The groups are shells around one centre, one inside the other: the same stretched ball of 8 dimensions in 6 sizes.
In the rows, zero is written as 128.
Known rows, each followed by its group:
[141 140 128 129 133 134 118 115 138 116 133 139 113 164] : q94
[132 105 145  78 117 117 147 142 142 142 134 120 155  94] : q701
[137 128 119 197 190 176 104 187 103 114 147 142 102 118] : q266
[108 155 128 139 120 116 119  96 123  96 111 141 108 174] : q336
[109 134 111 125 126  98 135  92 120 159  97 131 136 134] : q94
[ 97 113 150 179 119 141 138 154  91  55 144 124  95 110] : q899
[156 141 128 135 145 119 125 109 146 174 114 120 147 144] : q266
[134 108 150 209 181 156 140 189  83 145 163 130 122  47] : q899
[161 112 116 139 165 143 125 151 139 170 130 121 141 119] : q899
[154 131 112 119 157 130 125 114 136 184 136 149 131 130] : q319
[ 89 130 128 109  70 107 136  88 115  88 114 126 108 142] : q701
[ 97 146 105 144 101 108 123  72 110 113 102 138  99 169] : q336
[124 132 127 107 125  90 145  86 135 166 104 129 149 135] : q94
[131 111 128  83 147 111 143 134 140 162 124 137 156 108] : q701
[159 124 104 102 184 118 129 126 145 226 118 146 163 113] : q899
[164 137 137 228 223 174 117 186  91 184 171 153 116  68] : q266
[113 125 127  76  93  85 148  76 141 139 106 129 142 145] : q319
[ 74 138 123 108  69  76 141  59 122  84  77 117 121 177] : q336
[168 142 123 172 179 163 104 151 133 147 145 139 116 145] : q336
[ 77 133 105 112  93 100 127  81 118  71  91 138 101 187] : q319
[142 126 104  77 155 112 123 121 157 185 101 134 162 142] : q899
[115 123 113   5  60  84 134  69 177 126  90 120 153 180] : q899
[140 102 108 160 188 145 136 158 104 176 148 151 123  84] : q899
[ 80 134 137  70  55  75 147  60 137  70  91 123 125 179] : q336
[138 127 119 172 200 136 127 160 106 192 128 143 143  85] : q899
[156 131  97 121 175 119 121 112 146 199 108 140 147 150] : q266
[136 122 160  89 114 119 143 132 143 124 143 125 145 111] : q319
[125 129 156 147 124 114 145 125 117 133 129 117 138 102] : q319
[ 90 148 148 155  89 117 131 103  99  80 125 129 101 131] : q336
[156 142 114 141 160 148 108 128 136 149 139 147 115 153] : q319
[122 105 119  89 139 114 140 130 140 125 118 136 139 136] : q336
[153 128 126 120 148 124 135 116 131 194 141 141 140 103] : q701
[131 148 130 113 130 113 128  93 134 143 126 148 125 150] : q94
[154 117 140  64 107 125 133 122 166 131 138 123 144 142] : q94
[116 133 170 141 107 121 144 128 112  99 146 125 123 101] : q701
[ 99 109 154  73  84  87 164 102 129 111 123 124 145 106] : q899
[131 136 109 214 179 163 114 148  81 155 152 156  90  98] : q899
[124 142 136 214 161 158 115 155  88 115 147 138  96 107] : q319
[130 123 139  95 116 135 123 144 144 101 131 123 132 137] : q319
[160 116 159  80 128 123 147 135 153 160 154 129 156  97] : q701
[138 126 146  99 102 125 129 133 146 135 124 105 149 115] : q94
[ 73 137 107 180 115 122 121 100  87  53 106 144  74 175] : q266
[183 125 125 128 158 163 114 147 148 167 164 139 124 126] : q336
[126 123 172 152 102 147 130 165 121  73 147  99 122 103] : q336
[103 118 118 140 113 131 126 135 109 111 117 119 117 116] : q336
[138 120  93 124 175 126 126 118 129 166 123 158 124 147] : q701
[107 131 138 151 112 141 121 144 107  90 132 123 110 117] : q319
[129 141 106 100 117 120 110 104 149 133  99 125 132 175] : q701
[149 151 138  97 111 142 106 123 156 115 135 129 125 162] : q266
[143 116 149 137 119 137 137 142 127 130 145 113 131 100] : q94
[117 131 151 100  92 114 131 123 142  95 113 106 141 140] : q319
[115 110 118 138 150 153 118 172 115  96 134 135 113 121] : q266
[173 142 108 154 204 134 118 128 135 225 127 149 146 125] : q899
[162 139 123 162 181 149 116 137 127 164 148 151 118 132] : q94
[123 135 133 222 149 171 108 168  90  85 146 124  86 119] : q336
[110 127 149  87  70 122 129 122 139  78 124 110 126 137] : q94
[131 141 159 120 107 108 139 114 132 150 123 112 152 104] : q701
[160 126 140 139 144 153 121 157 131 163 153 122 136  93] : q319
[139 139 152  85 122 115 129 126 155 128 123 124 153 140] : q336
[176 120 128 165 194 160 118 176 133 182 147 127 142 100] : q336
[142 120 139 133 139 136 138 135 119 155 156 140 125  91] : q94
[141 148 163 122  99 119 129 108 147 109 127 110 134 151] : q266
[129 113 124  82 117 120 134 120 148 114 126 132 131 149] : q319
[153 129 130  67 134 119 126 125 164 168 123 129 160 134] : q94
[128 109  99 124 161 126 131 131 123 158 121 144 128 125] : q94
[149 154  97 137 168 142 100 114 134 170 125 157 116 162] : q899
[135 142 123 157 121 134 118 106 122 129 128 127 108 148] : q701
[ 90 114 117 177 162 114 147 130  82 127 119 147 114 102] : q266
[158 132 137  63  91 115 128  98 173 147 123 113 150 155] : q701
[150 124 144  88 107 110 139 116 155 172 118 103 166 112] : q266
[129 153 133  94 110 104 124  89 149 140 107 129 142 161] : q94
[136 127 101 107 141 125 127 100 129 166 134 159 116 138] : q266
[ 93 137 147 125  88 128 121 134 121  52 117 115 113 146] : q266
[169 147 131 200 189 177 100 170 116 158 161 141 111 113] : q701
[150 130 172 132 135 136 139 156 126 156 158 120 149  68] : q701
[139 124 138 252 204 180 118 202  72 140 165 136 102  60] : q899
[100 124 119 139 130 116 139 111 100 124 126 149 110 118] : q319
[121 140 126 134 112 120 118 118 132 126 100 107 136 145] : q266

New rows. What belongs after each?
[ 60 128 110 165 113 106 136  96  81  64 102 146  85 154] : q336
[155 114 120 119 164 169 113 174 133 139 164 149 117 110] : q899
[146 121 158  63  98 117 141 125 159 137 140 117 155 114] : q319
[ 95 146 121 209 138 139 114 124  87  73 118 137  82 156] : q266
[117 128 158 140  98 130 138 128 113  97 146 122 114 106] : q319
[133 150 128 152 131 117 126  92 122 148 122 136 119 147] : q701
[132 127 158  47  52 125 127 118 167  79 134 104 136 149] : q899
[128 140 118 148 148 126 126 104 117 137 132 154 107 147] : q94
[128 135 106  81 122 119 118 100 149 130 114 145 124 173] : q319
[113 108 154  96  88 112 149 127 134  91 127 109 136 119] : q701
[118 120 105  42  87 102 130  83 158 124 107 135 132 173] : q701
[130 127 131 155 124 144 118 146 122 115 125 110 121 125] : q94
[ 97 130  91 105 112  95 130  72 126 125  90 143 116 177] : q319
[ 89 130 150  78  70  81 148  85 141  74  93 112 139 163] : q266
[108 139 138 227 172 149 125 162  69 128 142 140 104  77] : q899
[137 148 126 130 131 112 124  96 137 156 111 128 136 151] : q319
[124 126 136 105 110 110 141 108 127 150 127 128 138 109] : q319
[105 130 109  82  83 100 127  81 143 113  91 121 128 173] : q319
[ 88 136 134 111  93  87 144  77 121  90 100 132 120 162] : q701
[116 136 109  80 116 110 120  98 147 120 102 139 129 175] : q319
[ 95 150 126 158 112 130 110 124 108  86 106 123 108 149] : q899
[125 131 111  88  86 117 122  86 148 114 113 125 117 176] : q701
[121 133 139 189 164 132 133 141  96 133 135 138 118 104] : q319
[156 124 145 124 124 172 108 172 143  95 161 121 114 128] : q336
[165 127 123 158 191 143 123 152 130 189 137 137 142 110] : q94
[100 139 134  97  78  83 139  77 138 116  83 106 144 157] : q336
[129 111 117 115 147 137 130 145 124 141 138 142 126 110] : q319
[138 112 141  81 122 128 134 146 150 123 133 121 146 121] : q319
[170 130 141 182 195 159 125 169 113 195 166 142 134  70] : q94
[133 135 103 194 203 152 113 151  97 159 136 161 106 119] : q701
[ 60 115 113  75  77  70 156  70 113 100  86 136 126 142] : q899
[ 71 127 106 106  95 100 131  91 114  74  92 138 107 170] : q319
[108 105 150  74  83  98 153 119 144  94 111 104 149 127] : q266
[ 89 128 149 105  74  93 148  87 125  62 110 122 117 159] : q899
[106 125 110  51  91  86 134  82 156 129  83 123 149 170] : q94
[113 110 153  86  93 110 148 132 135 106 125 111 146 107] : q94
[151 146 162  87  96 141 115 131 159  99 149 122 129 147] : q899
[169 129 143 120 159 155 118 167 143 169 156 131 145  96] : q94
[115 119 128 173 156 147 129 152  94 106 148 147  99 108] : q319
[116 122 159 141  95 137 140 134 107  92 158 126 107  95] : q266
[130 117 124 103 134 102 141 116 144 156 101 117 157 133] : q336
[139 152 115 181 160 167  95 145 111 121 144 149  92 145] : q266
[159 130 166  71  91 115 135 124 173 143 124  92 170 126] : q266
[104 126 129 122 105 116 128 124 124 105 105 113 130 134] : q319
[127 145 146 170 131 147 116 139 114  91 141 130 103 138] : q319
[143 134 136  71 136  98 138 102 161 163 113 135 162 147] : q336
[155 118 148 186 183 153 135 173 108 156 160 132 129  78] : q701
[144 139 137 124 113 143 119 123 131 139 148 131 118 121] : q701
[158 148 143 164 157 137 122 129 127 166 140 131 132 119] : q319
[108 130 117 120 116 101 137  85 124 118 107 138 118 160] : q319
[135 129 112 117 156 114 130 117 131 185 114 139 147 121] : q319
[137 135 160 175 135 133 137 135 109 135 147 122 125  95] : q94
[122 120 123 179 181 142 129 161  98 138 136 144 118 100] : q319
[ 93 148 154 175 109 109 134 115 100  92 106 112 122 126] : q899
[114 112 104 140 162 128 129 139 115 125 117 143 119 134] : q94
[128 148 137 167 163 127 129 124 104 158 138 151 122 107] : q336
[103 147 128 114  89 109 126  84 124  99 114 135 110 161] : q319
[165 110 119 124 159 154 123 160 135 181 152 132 137  93] : q266
[ 71 114 135  79  79  83 153  96 122  78  97 124 132 138] : q336
[106 146 120 202 151 119 132 103  82 149 121 145 105 114] : q899
[170 133 109 101 148 148 103 137 164 163 126 127 139 158] : q266
[142 118 159 145 143 151 127 182 127 117 146 110 140  90] : q701
